The rows come from 6 hidden closed curves, with some noise, and rows from the same curve form a group. Each curve winds through 8 dimensions. The rows are also pushed far along 4 directions, which tell nothing about the answers.
In the rows, zero is written as 128.
Some rows, each with its group after it:
[122, 122, 133, 143, 123, 115, 139, 118, 126, 155, 123, 152, 121, 169, 109,
  97, 131, 128, 174, 150]	Bilo
[137, 156, 130, 104, 106, 156, 127, 131,  95, 118, 103, 169, 146, 167, 123,
 198, 105, 129, 130, 175]	Pevo
[120, 148, 124,  97, 139, 120, 127, 122, 126, 126, 123, 117, 145,  81, 150,
 132, 153, 124,  87, 110]	kega
[125,  98, 125, 121,  96, 135, 153, 169, 128, 108, 144, 134,  96, 146, 100,
 135, 126, 151, 133, 141]	Bilo
[130, 112,  94, 103,  96, 158, 135, 155, 106,  91, 150, 157, 114, 141, 103,
 185, 143, 119, 129, 145]	piza
[119,  99, 113, 113, 104, 137, 112, 141, 105, 127, 176, 134, 111, 125, 124,
 130, 179, 101, 114, 100]	kega
[136, 102, 141, 127,  95, 132, 140, 158, 124, 105, 131, 136,  92, 173, 123,
 156,  94, 147, 122, 152]	Bilo
[145, 136, 149, 123, 164, 133, 119, 112, 141, 134, 137, 104, 129, 111, 126,
  94, 153, 131,  87,  94]	piza
[110, 112, 109, 149,  78, 137, 126, 153, 147, 123, 157, 150, 103, 130, 110,
 136, 148, 124, 164, 132]	Bilo
[116, 109, 101,  96, 105, 114, 146, 172, 100,  93, 127, 130, 111, 126, 135,
 154, 116, 145, 120, 156]	duta
[101, 111, 137, 142, 127, 106, 140, 138, 148, 135, 145, 114,  84, 130, 133,
  63, 133, 170, 134, 126]	Bilo
[143, 138, 112, 105, 140, 119, 154, 145, 135, 107, 114, 123, 129,  94, 135,
 136, 114, 147, 111, 157]	Pevo
[151, 163, 129, 122, 154, 112, 147,  70, 135, 147,  87, 162, 146, 128, 148,
 111, 113, 117, 130, 159]	kega
[101, 107, 137, 125,  83, 147, 131, 163, 109, 115, 115, 143, 116, 169, 114,
 182,  97, 140, 131, 131]	piza
[144, 122, 125, 136,  97, 174, 127, 130, 115, 126, 153, 163, 136, 147,  99,
 178, 152,  99, 133, 105]	duta
[159, 145, 115, 138, 177, 129, 141,  96, 125, 160, 118, 157, 139, 156, 117,
 108, 133, 114, 154, 137]	Bufeb
[160, 107, 119, 114, 118, 140, 130, 104, 104, 131, 105, 198, 132, 151, 135,
 180, 103,  88, 128, 174]	kega
[156, 134, 113,  90, 134, 129, 138, 115, 105, 122, 123, 157, 143, 103, 135,
 140, 152, 103,  99, 144]	kega
[133, 121, 157, 168, 117, 126, 140, 104, 164, 148, 123, 136, 111, 164, 109,
  92,  99, 144, 173, 159]	Bufeb
[172, 172, 129, 123, 158, 142, 122,  74, 137, 131, 105, 170, 133, 144, 143,
 138, 123, 116, 109, 152]	duta
[129,  99, 123, 166, 143,  99, 119, 123, 171, 167, 140, 113, 110, 118, 134,
  72, 118, 119, 169, 146]	kega
[ 83, 104, 134, 118,  63, 138, 130, 198, 135, 109, 155, 101, 102, 124, 102,
 139, 133, 168, 135, 145]	Pevo
[158, 162, 143, 144, 132, 170, 108,  63, 127, 160, 118, 184, 145, 171, 121,
 148, 139,  90, 129, 121]	duta
[133, 125, 118, 116, 163, 117, 108, 143, 115, 130, 131,  91, 139, 109, 132,
 105, 142, 120, 112, 113]	Bufeb
[121, 127, 148, 168, 126, 117, 145, 124, 163, 133, 125, 110,  96, 160, 134,
  96,  85, 168, 149, 129]	Bilo
[163, 164, 131, 105, 178, 127, 126, 102, 136, 121, 115, 123, 141,  90, 148,
 110, 144, 131,  75, 122]	duta
[109, 114, 120, 116, 127, 114, 145, 140, 110, 104, 128, 107, 131, 124, 120,
 122, 135, 133, 127, 102]	piza
[153, 141, 122, 114, 146, 128, 110, 108,  98, 131, 113, 157, 137, 163, 137,
 150, 126, 102, 127, 147]	Pevo
[156, 146, 130, 154, 107, 142, 107, 103, 163, 149, 148, 140, 118, 148, 123,
 120, 144,  98, 142, 130]	Bufeb
[126, 125, 143, 141, 114, 124, 100, 116, 137, 142, 137, 130, 118, 147, 132,
 116, 140, 109, 132, 119]	Pevo
[126, 106, 134, 104,  92, 143, 136, 145,  98, 118, 139, 167, 123, 144, 101,
 148, 164, 117, 118, 124]	Bilo
[117, 119, 124, 119, 155, 135, 125, 140, 115, 127, 114, 142, 138, 119, 123,
 149, 128, 134, 120, 121]	Bufeb
[139, 150, 129, 149, 121, 129, 114,  91, 133, 141, 148, 142, 138, 123, 140,
 114, 157, 104, 147, 114]	piza
[123, 116, 139, 133, 114, 116, 127, 144, 159, 110, 125, 109, 114, 114, 129,
 130, 117, 138, 119, 123]	piza
[103, 127, 126, 101, 122, 136, 116, 162, 107, 107, 135, 113, 123, 123, 126,
 152, 142, 148, 101, 116]	Bilo
[146, 146, 147, 155, 143, 120, 126, 108, 164, 147, 126, 123, 130, 115, 139,
  99, 132, 126, 127, 109]	duta
[105, 119, 116, 122, 125, 110, 157, 142, 143, 127, 115, 119, 122, 106, 120,
 106, 116, 152, 143, 152]	piza
[127, 141, 143, 125, 115, 147, 146, 137, 114, 109, 121, 120, 143, 137, 124,
 167, 100, 150, 120, 128]	piza
[105,  97, 119, 122, 106, 157, 112, 165, 123, 115, 146, 147, 115, 124, 104,
 172, 147, 125, 120, 112]	Bufeb
[115, 137, 126, 187, 140, 143,  78, 124, 201, 179, 206,  95,  71, 129, 116,
  25, 202, 136, 145,  74]	duta
[125, 148, 115, 144, 144, 133,  97,  93, 141, 128, 145, 130, 130, 129, 127,
 114, 161, 105, 145, 105]	Pevo
[120, 138, 122, 148, 129, 144, 130, 109, 116, 133, 147, 143, 115, 173, 117,
 118, 139, 134, 153, 112]	Bilo
[113, 126, 117, 126,  93, 142, 130, 131, 107, 113, 114, 155, 134, 167, 115,
 182, 107, 117, 154, 144]	kega
[140, 105, 120, 113, 144, 113, 119, 125, 129, 133, 123, 134, 129,  91, 146,
 120, 132, 108, 104, 137]	kega
[137, 155, 114,  96, 180, 118, 121, 140, 118, 130, 103, 113, 160,  75, 155,
 146, 141, 119,  77,  99]	Bufeb
[140, 127, 130, 117, 120, 149, 112, 103, 106, 144, 160, 143, 149, 112, 120,
 129, 190,  80, 109,  85]	kega
[109, 129, 114, 133, 116, 127, 121, 121, 154, 133, 126, 111, 107, 145, 120,
 104, 114, 135, 146, 150]	duta
[157, 166, 158, 182, 163, 106, 115,  88, 173, 186, 129, 117, 134, 151, 135,
  61, 133, 124, 171, 125]	kega
[134, 123, 101, 118, 115, 153, 131, 144, 138, 104, 145, 148, 116, 126, 102,
 164, 148, 121, 127, 129]	piza
[121, 145, 143, 131, 143, 118, 114, 100, 126, 154, 114, 143, 128, 143, 147,
 105, 128, 132, 129, 138]	Bilo
[113, 129, 127, 123, 127, 104, 124, 125, 130, 127, 145,  98, 133,  85, 144,
  89, 154, 129, 123, 114]	piza
[149, 154, 115, 120, 162, 126, 110, 109, 125, 137, 131, 149, 138, 100, 151,
 123, 154, 114, 115, 131]	Bufeb
[110,  96, 131, 130, 112, 121, 123, 160, 146, 122, 149, 138, 103, 117, 111,
 124, 150, 139, 141, 139]	Pevo
[109, 100, 128, 124,  75, 132, 137, 147, 107, 114, 126, 193,  92, 195, 109,
 165, 121, 135, 157, 166]	Bilo
[130, 139, 109, 125, 131, 117, 142, 129, 127, 106, 143, 114, 123, 122, 129,
 114, 146, 132, 129, 109]	duta
[101, 140, 135, 147, 142, 106, 125, 124, 146, 144, 100, 104, 139, 126, 142,
 112,  98, 142, 149, 123]	Bufeb
[108, 106, 126, 134,  84, 132,  97, 152, 149,  97, 171, 104, 108, 106, 123,
 139, 171, 110, 114,  79]	piza
[128, 129, 110, 133, 130, 123, 111, 163, 171, 121, 165,  69, 107,  85, 130,
  99, 155, 135, 108,  99]	Pevo
[137, 137, 105,  87, 141, 155, 121, 139,  78,  86, 150, 134, 143,  97, 130,
 162, 167, 126,  82, 107]	Bufeb
[122, 122, 115, 144, 116, 121, 132, 113, 109, 128, 149, 149, 109, 154, 135,
 103, 147, 121, 151, 114]	Bilo
[153, 130, 141, 114, 169, 118, 156, 119,  95, 148,  96, 134, 162, 122, 133,
 117, 113, 127, 116, 129]	duta
[108, 138, 147, 103, 118, 108, 155, 152, 120, 131, 102, 118, 147,  88, 140,
 126, 120, 158, 109, 142]	Pevo
[144, 170, 122, 104, 169, 118, 116, 127, 116, 139, 106, 137, 162,  91, 153,
 142, 144, 126, 107, 141]	Pevo
[157, 162, 130, 138, 135, 152, 129, 104, 111, 122, 144, 139, 152, 134, 130,
 151, 141, 117, 130, 110]	piza
[ 87, 125, 131, 132, 120, 112, 115, 157, 147, 126, 127,  82, 131,  95, 135,
 119, 129, 143, 124, 100]	Bufeb
[114, 102, 144, 102,  91, 142, 155, 142, 105, 108, 130, 147, 127, 122, 110,
 153, 142, 134, 101, 112]	Bufeb
[116, 126, 151, 156, 130, 113, 153, 128, 152, 127, 114, 107, 103, 156, 134,
  99,  81, 174, 139, 129]	Bilo
[124, 152, 104, 101, 117, 160,  92, 128, 118,  90, 159, 139, 120, 109, 134,
 165, 178, 117,  87, 104]	duta
[129, 137, 118, 117, 142, 117, 160, 104, 139, 129, 104, 143, 121, 128, 140,
 120, 104, 142, 122, 152]	kega
[102, 120, 146, 149, 126, 110, 109, 136, 158, 139, 135, 122, 107, 136, 117,
  89, 127, 157, 168, 163]	Pevo
[135, 129, 106,  99, 180, 117, 133, 141, 108, 110, 113, 106, 149,  89, 135,
 127, 130, 132, 102, 119]	kega
[131, 118, 105, 121, 103, 128, 138, 163, 153, 106, 144, 110, 101, 111, 124,
 137, 123, 140, 120, 145]	Pevo
[125, 119,  99,  90,  84, 158, 121, 161,  88,  92, 154, 164, 136,  96, 117,
 189, 182, 101,  99, 109]	Bilo
[ 97,  92, 111,  85,  79, 106, 167, 180,  82,  80, 109, 116, 114, 132, 138,
 162,  80, 157, 116, 165]	Bufeb
[105, 104, 141, 128,  77, 140, 115, 147, 128, 114, 137, 163, 101, 161, 104,
 153, 124, 143, 157, 180]	Pevo
[130, 136, 120, 132, 137, 121, 124, 103, 137, 131, 143, 129, 114, 125, 129,
  82, 162, 120, 125, 108]	kega
[ 99, 109, 114, 109, 104, 121, 132, 145, 115, 123, 133, 116, 136, 103, 128,
 142, 136, 119, 127, 124]	kega
[104, 102, 137, 152,  92, 141, 149, 172, 145, 113, 130, 114,  99, 167, 101,
 149,  89, 163, 149, 126]	piza
[158, 153, 134, 137, 127, 170,  81,  83, 124, 142, 153, 207, 126, 165, 110,
 150, 181,  94, 148, 154]	Pevo
[125, 138, 128, 148, 150, 141, 121, 107, 133, 130, 148, 140, 107, 147, 128,
 102, 135, 152, 141, 131]	duta
[105,  94, 149, 129,  91,  99, 160, 160, 146, 137,  82, 119, 118, 151, 122,
 139,  63, 146, 143, 159]	Bufeb
[134, 119, 139, 141, 143, 114, 165, 119, 105, 152,  93, 143, 143, 164, 123,
 119,  80, 138, 163, 153]	duta
[122, 136, 123, 110, 101, 152, 104, 116, 110, 127, 137, 144, 135, 135, 124,
 153, 161,  94, 106, 103]	duta
[104, 150, 123, 132, 142, 125, 114, 135, 141, 130, 124, 101, 143, 100, 136,
 128, 131, 140, 131, 114]	piza

New rows. What belongs after each?
[157, 130, 116, 136, 136, 160, 122, 127, 143, 144, 153, 143, 120, 134, 103,
 126, 152, 115, 129, 129]	duta
[132, 108,  94, 111, 113, 166, 121, 106, 116, 107, 143, 178, 117, 126, 120,
 173, 150,  93, 108, 122]	kega
[131, 105, 139, 160,  83, 143, 110, 128, 130, 139, 137, 157, 120, 180, 108,
 155, 117, 100, 172, 138]	kega
[141, 127, 132, 148, 148, 144, 107, 118, 131, 142, 143, 130, 133, 138, 122,
 133, 142, 108, 131,  98]	kega
[112, 123, 135, 121, 145, 109, 129, 128, 109, 128, 103, 133, 139, 124, 137,
 122, 108, 144, 140, 155]	Bufeb
[ 74,  82, 129, 141,  72, 130, 120, 163, 153, 106, 152, 104,  83, 132, 119,
 131, 122, 145, 127, 103]	kega
[118,  94, 119, 117, 112, 126, 148, 160, 134, 100, 147, 123, 103, 119, 104,
 126, 138, 145, 126, 133]	Pevo
[129, 153, 135, 152, 122, 134, 135,  97, 160, 138, 108, 166, 132, 138, 125,
 142, 111, 135, 164, 160]	Pevo
[140, 127, 116, 153, 144, 114, 123, 101, 130, 161, 157, 123, 111, 147, 136,
  60, 142, 119, 159, 136]	Bilo
[122, 120, 124,  96, 119, 124, 122, 146,  90, 112, 128, 168, 118, 143, 130,
 152, 155, 128, 110, 135]	Bilo
[102,  94, 155, 158,  80, 125, 161, 127, 154, 141, 122, 149, 100, 167, 105,
 115,  96, 150, 167, 145]	Bufeb
[116, 141, 141, 148, 150, 124, 140, 109, 132, 138, 127, 118, 117, 158, 127,
  92, 119, 157, 140, 111]	Bilo
[114, 119, 144, 128, 105, 150, 145, 130, 133, 128, 134, 121, 113, 158, 105,
 129, 104, 158, 135, 152]	piza
[121, 128, 126, 157, 158, 114, 124, 124, 135, 163, 146, 100, 132, 120, 126,
  67, 149, 130, 155,  98]	duta
[133, 130, 104, 138, 108, 141, 142, 133, 154, 119, 147, 151, 107, 129, 112,
 136, 135, 136, 155, 158]	Pevo
[136, 154, 128, 127, 139, 142, 122,  74, 134, 149, 103, 171, 137, 161, 125,
 140, 113, 115, 148, 172]	piza
[140, 140, 148, 148, 134, 119, 118,  92, 164, 164, 139, 128, 123, 115, 142,
  83, 151, 113, 122, 111]	kega
[123, 129, 126,  94, 140, 132, 102, 149, 118,  87, 120, 111, 136, 102, 131,
 165, 135, 130,  87, 124]	Pevo
[158, 171, 152, 128, 167, 137, 114,  74,  95, 155, 119, 144, 164, 136, 152,
 116, 146, 107, 106, 105]	piza
[109, 122, 115,  95, 111, 142, 139, 143, 110, 110, 145, 107, 150,  83, 110,
 144, 167, 116, 101,  93]	kega
[139, 137, 139, 133, 101, 135, 127, 123, 140, 125, 122, 148, 122, 136, 135,
 151, 127, 118, 116, 122]	duta
[ 87, 106, 132, 158, 128, 112, 112, 146, 186, 154, 146,  85,  89, 123, 113,
  60, 137, 151, 147, 111]	piza
[147, 156, 139, 104, 167, 149, 115, 101, 106, 137,  90, 162, 156, 138, 133,
 164, 131, 112,  88, 117]	piza
[138, 157, 119, 130, 161, 138, 126,  91, 151, 150, 125, 145, 141, 105, 120,
 103, 161, 117, 127, 119]	piza
[130, 116, 133, 123, 141,  89, 150, 137, 124, 134, 100, 107, 117, 147, 140,
  96,  84, 148, 137, 162]	Pevo
[145, 121, 120,  95, 114, 141, 132, 114,  97,  91, 117, 153, 133, 138, 129,
 173, 129, 102,  93, 125]	Pevo
[112, 140, 134, 144, 120, 122, 151, 139, 153, 126, 114,  91, 131, 137, 116,
 122,  94, 155, 149, 127]	Bufeb
[144, 136, 140, 143, 166, 146, 103, 105, 145, 167, 138, 131, 129, 117, 127,
  90, 146, 125, 120, 126]	duta
[120, 133, 139, 149, 170,  95, 140,  99, 161, 165,  85, 126, 119, 151, 131,
  71,  88, 148, 158, 156]	piza
[134, 125, 124,  96, 113, 144, 120, 140,  92, 108, 137, 192, 117, 144, 119,
 168, 176, 117, 104, 124]	Bilo
[ 97, 123, 120, 124,  99, 157, 112, 137, 150, 120, 160, 121, 122, 100, 101,
 132, 182, 121, 115,  83]	piza
[133, 138, 113, 110, 120, 154,  99,  99, 123, 131, 160, 152, 128, 115, 123,
 132, 185,  95, 113, 125]	piza
[122, 145, 117, 120, 161, 130,  98, 121, 112, 134, 136, 108, 149,  99, 143,
 119, 164, 109, 102,  77]	Bufeb
[130, 151, 115, 104, 117, 146, 106, 120, 127, 101, 130, 145, 119, 125, 140,
 161, 142, 124,  96, 134]	duta
[127, 129, 127, 108, 144,  93, 130, 125, 131, 124, 116, 120, 129,  82, 154,
  93, 135, 136, 111, 149]	Pevo
[106, 123, 115, 141, 133, 100, 157, 134, 154, 141, 117, 114, 119, 116, 123,
  83, 109, 155, 166, 156]	piza
[132, 130, 157, 148, 118, 137, 136, 110, 148, 149, 115, 143, 122, 149, 123,
 118, 109, 137, 131, 130]	piza
[135, 105, 122,  94, 168,  99, 122, 154, 120, 129, 127,  90, 146,  47, 153,
 108, 145, 119,  80, 118]	kega
[124, 135, 146, 150, 125, 101, 156, 133, 136, 121,  82, 127, 134, 152, 141,
 139,  63, 153, 154, 145]	Bilo
[111,  99, 148, 118,  70, 153, 130, 157, 130, 114, 142, 134, 110, 127, 111,
 154, 136, 135,  99, 113]	piza
[141, 162, 138, 101, 168, 134,  95,  97, 106, 145, 128, 146, 148, 101, 153,
 117, 179, 111,  78, 104]	Bilo
[ 66,  90, 105, 102,  99, 118, 105, 197, 133,  81, 189,  60,  81,  65, 132,
  92, 175, 169,  91, 101]	duta
[131, 128, 138, 120, 121, 149, 128, 114, 106, 116, 104, 160, 140, 158, 129,
 186, 103, 117, 115, 123]	kega
[105, 132, 129, 104, 154,  87, 151, 125, 105, 122,  89,  84, 156, 104, 146,
  97, 102, 144, 119, 126]	duta
[115, 122, 142, 121,  92, 133, 125, 137, 127, 110, 116, 127, 126, 126, 136,
 158, 108, 133, 112, 132]	Bufeb
[104,  99, 115, 110, 113,  91, 137, 183, 117, 119, 132,  90, 121,  96, 133,
 103, 128, 142, 133, 140]	Bilo
[119, 145, 130, 121, 121, 157, 127, 104, 128, 127, 120, 153, 145, 129, 111,
 156, 146, 115, 120, 108]	piza
[128, 143, 116, 107, 125, 136, 110, 125, 124, 103, 117, 148, 144, 102, 140,
 179, 140, 110, 105, 125]	Pevo
[129, 133, 112, 159,  77, 147, 118, 111, 167, 128, 165, 142,  92, 152, 116,
 114, 140, 117, 163, 148]	Pevo
[143, 128, 111, 164, 109, 151,  94,  84, 156, 134, 174, 150, 100, 165, 114,
 114, 169,  82, 156, 101]	Pevo
[118, 140, 125, 179, 131, 142, 131, 111, 171, 139, 162, 114,  95, 164, 104,
  81, 137, 152, 173, 110]	duta
[128, 131, 159,  93, 154,  94, 148, 118, 110, 122,  65, 111, 154,  95, 162,
 118,  82, 149,  82, 150]	duta
[151, 151, 149, 142, 153, 119,  91, 104, 142, 150, 122, 134, 141, 120, 152,
 116, 144, 104, 114, 111]	kega
[ 97, 116, 136, 137, 105, 104, 140, 179, 163, 137, 132, 104, 106, 103, 124,
 103, 116, 174, 152, 163]	Pevo
[121, 153, 134, 122, 150, 107, 117, 101, 116, 128, 111, 126, 140, 118, 159,
 110, 131, 129, 114, 117]	duta
[135, 146, 130, 128, 135, 138, 137, 116, 145, 133, 143, 136, 130,  99, 129,
 120, 164, 128, 107,  97]	Bufeb
[110, 108, 133, 119,  79, 153,  97, 149, 120, 109, 155, 166, 106, 150, 103,
 164, 155, 126, 141, 158]	Pevo
[126, 129, 134, 116, 125, 123, 155, 121,  92, 108, 116, 144, 129, 150, 134,
 137, 116, 143, 121, 124]	duta
[116,  85, 120, 157, 128, 101, 116, 146, 170, 155, 155,  99, 100, 102, 130,
  74, 131, 123, 157, 135]	kega
[126, 111, 131, 161,  52, 137, 130, 133, 165, 134, 144, 139,  91, 180, 109,
 136, 102, 120, 173, 160]	Bufeb
[121, 138, 101, 108, 149, 138, 109, 130, 108, 128, 148, 122, 123, 122, 128,
 112, 164, 124, 113, 121]	duta
[121, 113, 149, 113, 130, 127, 119, 159, 143, 112, 143,  91, 127,  70, 123,
 108, 154, 148,  88, 110]	Bufeb
[117, 104, 135, 104, 123, 113, 163, 155, 106, 120, 110, 127, 111, 147, 121,
 120,  99, 164, 124, 166]	Bilo
[113, 112, 128, 117,  69, 144, 150, 167, 100,  84, 149, 120, 125, 133, 117,
 182, 116, 143, 128, 128]	piza
[127, 136, 123, 153, 167, 128, 137,  98, 130, 153, 135, 139, 129, 144, 118,
  85, 143, 132, 157, 110]	Bufeb
[ 94,  90, 128, 127, 102, 121, 112, 183, 142, 121, 163, 108, 103, 108, 112,
 126, 161, 135, 129, 107]	Pevo
[144, 138, 121, 142, 145, 122, 147, 113, 147, 122, 142, 116, 115, 127, 122,
  91, 135, 141, 137, 123]	duta
[129, 159, 137, 143, 179,  91, 118, 100, 128, 151, 109,  96, 150, 109, 168,
  77, 120, 133, 129, 109]	Bilo
[139, 146, 133, 147, 137, 138, 143, 101, 153, 148, 112, 136, 116, 173, 114,
 106, 102, 140, 146, 146]	duta
[125, 131, 166, 157, 148,  98, 164, 115, 165, 163,  78, 115, 122, 145, 136,
  77,  61, 172, 149, 160]	piza
[ 75, 109, 122, 131,  99, 112, 127, 154, 145,  99, 136,  98, 111, 110, 118,
 116, 123, 158, 152, 135]	Pevo
[127, 106, 133, 137, 107, 132, 135, 141, 138, 136, 117, 139, 128, 140, 122,
 167,  91, 123, 146, 152]	kega
[147, 133, 154, 141, 117, 123, 143, 120, 142, 133, 100, 149, 120, 168, 128,
 141,  87, 139, 137, 157]	kega
[121, 131, 116, 116, 137, 128, 147, 134, 101, 101, 123, 121, 131, 128, 130,
 135, 110, 153, 129, 141]	Bufeb
[145, 164, 109, 131, 180, 106, 134, 113, 123, 140, 104, 101, 150, 133, 142,
 104, 105, 132, 145, 141]	Bufeb
[103, 132, 127, 139, 129, 127, 142, 126, 117, 141, 131, 112, 132, 144, 119,
 103, 124, 146, 155, 121]	piza
[113, 127, 133, 129, 132, 145, 102, 137, 141, 138, 135, 123, 120, 127, 118,
 128, 152, 127, 109,  98]	piza
[135, 139,  98, 156, 133, 139, 117, 110, 140, 135, 164, 140, 114, 159, 112,
 115, 151, 115, 178, 131]	piza
[ 84,  95, 140, 132,  90, 118, 149, 160, 155, 119, 145,  90,  91, 122, 122,
 108, 118, 163, 119, 108]	kega
[103, 120, 105, 131, 107, 117, 143, 157, 143, 116, 136, 100, 119, 113, 128,
 134, 123, 135, 138, 112]	Pevo
[138, 143, 115, 160, 144, 109, 124,  93, 152, 148, 131, 122, 137, 126, 133,
  90, 130, 109, 173, 134]	duta
[117, 114, 107, 120,  93, 120, 119, 149, 134, 120, 143, 113, 125, 110, 124,
 131, 147, 104, 131, 121]	duta
[113, 116, 141, 120,  92, 138, 155, 141, 102, 107, 146, 113, 134, 121, 117,
 131, 137, 142, 117, 102]	piza
[118, 107, 154, 132,  69, 154, 139, 137, 131, 124, 125, 156, 110, 161, 111,
 163, 108, 133, 124, 135]	piza
[101, 122, 119, 139, 113, 109, 117, 141, 160, 115, 124, 111, 116, 108, 137,
 133, 114, 135, 143, 132]	Pevo
[105, 115, 136, 103, 145, 100, 117, 182, 112, 105, 146,  70, 124,  93, 131,
 102, 170, 149,  88,  74]	Bilo
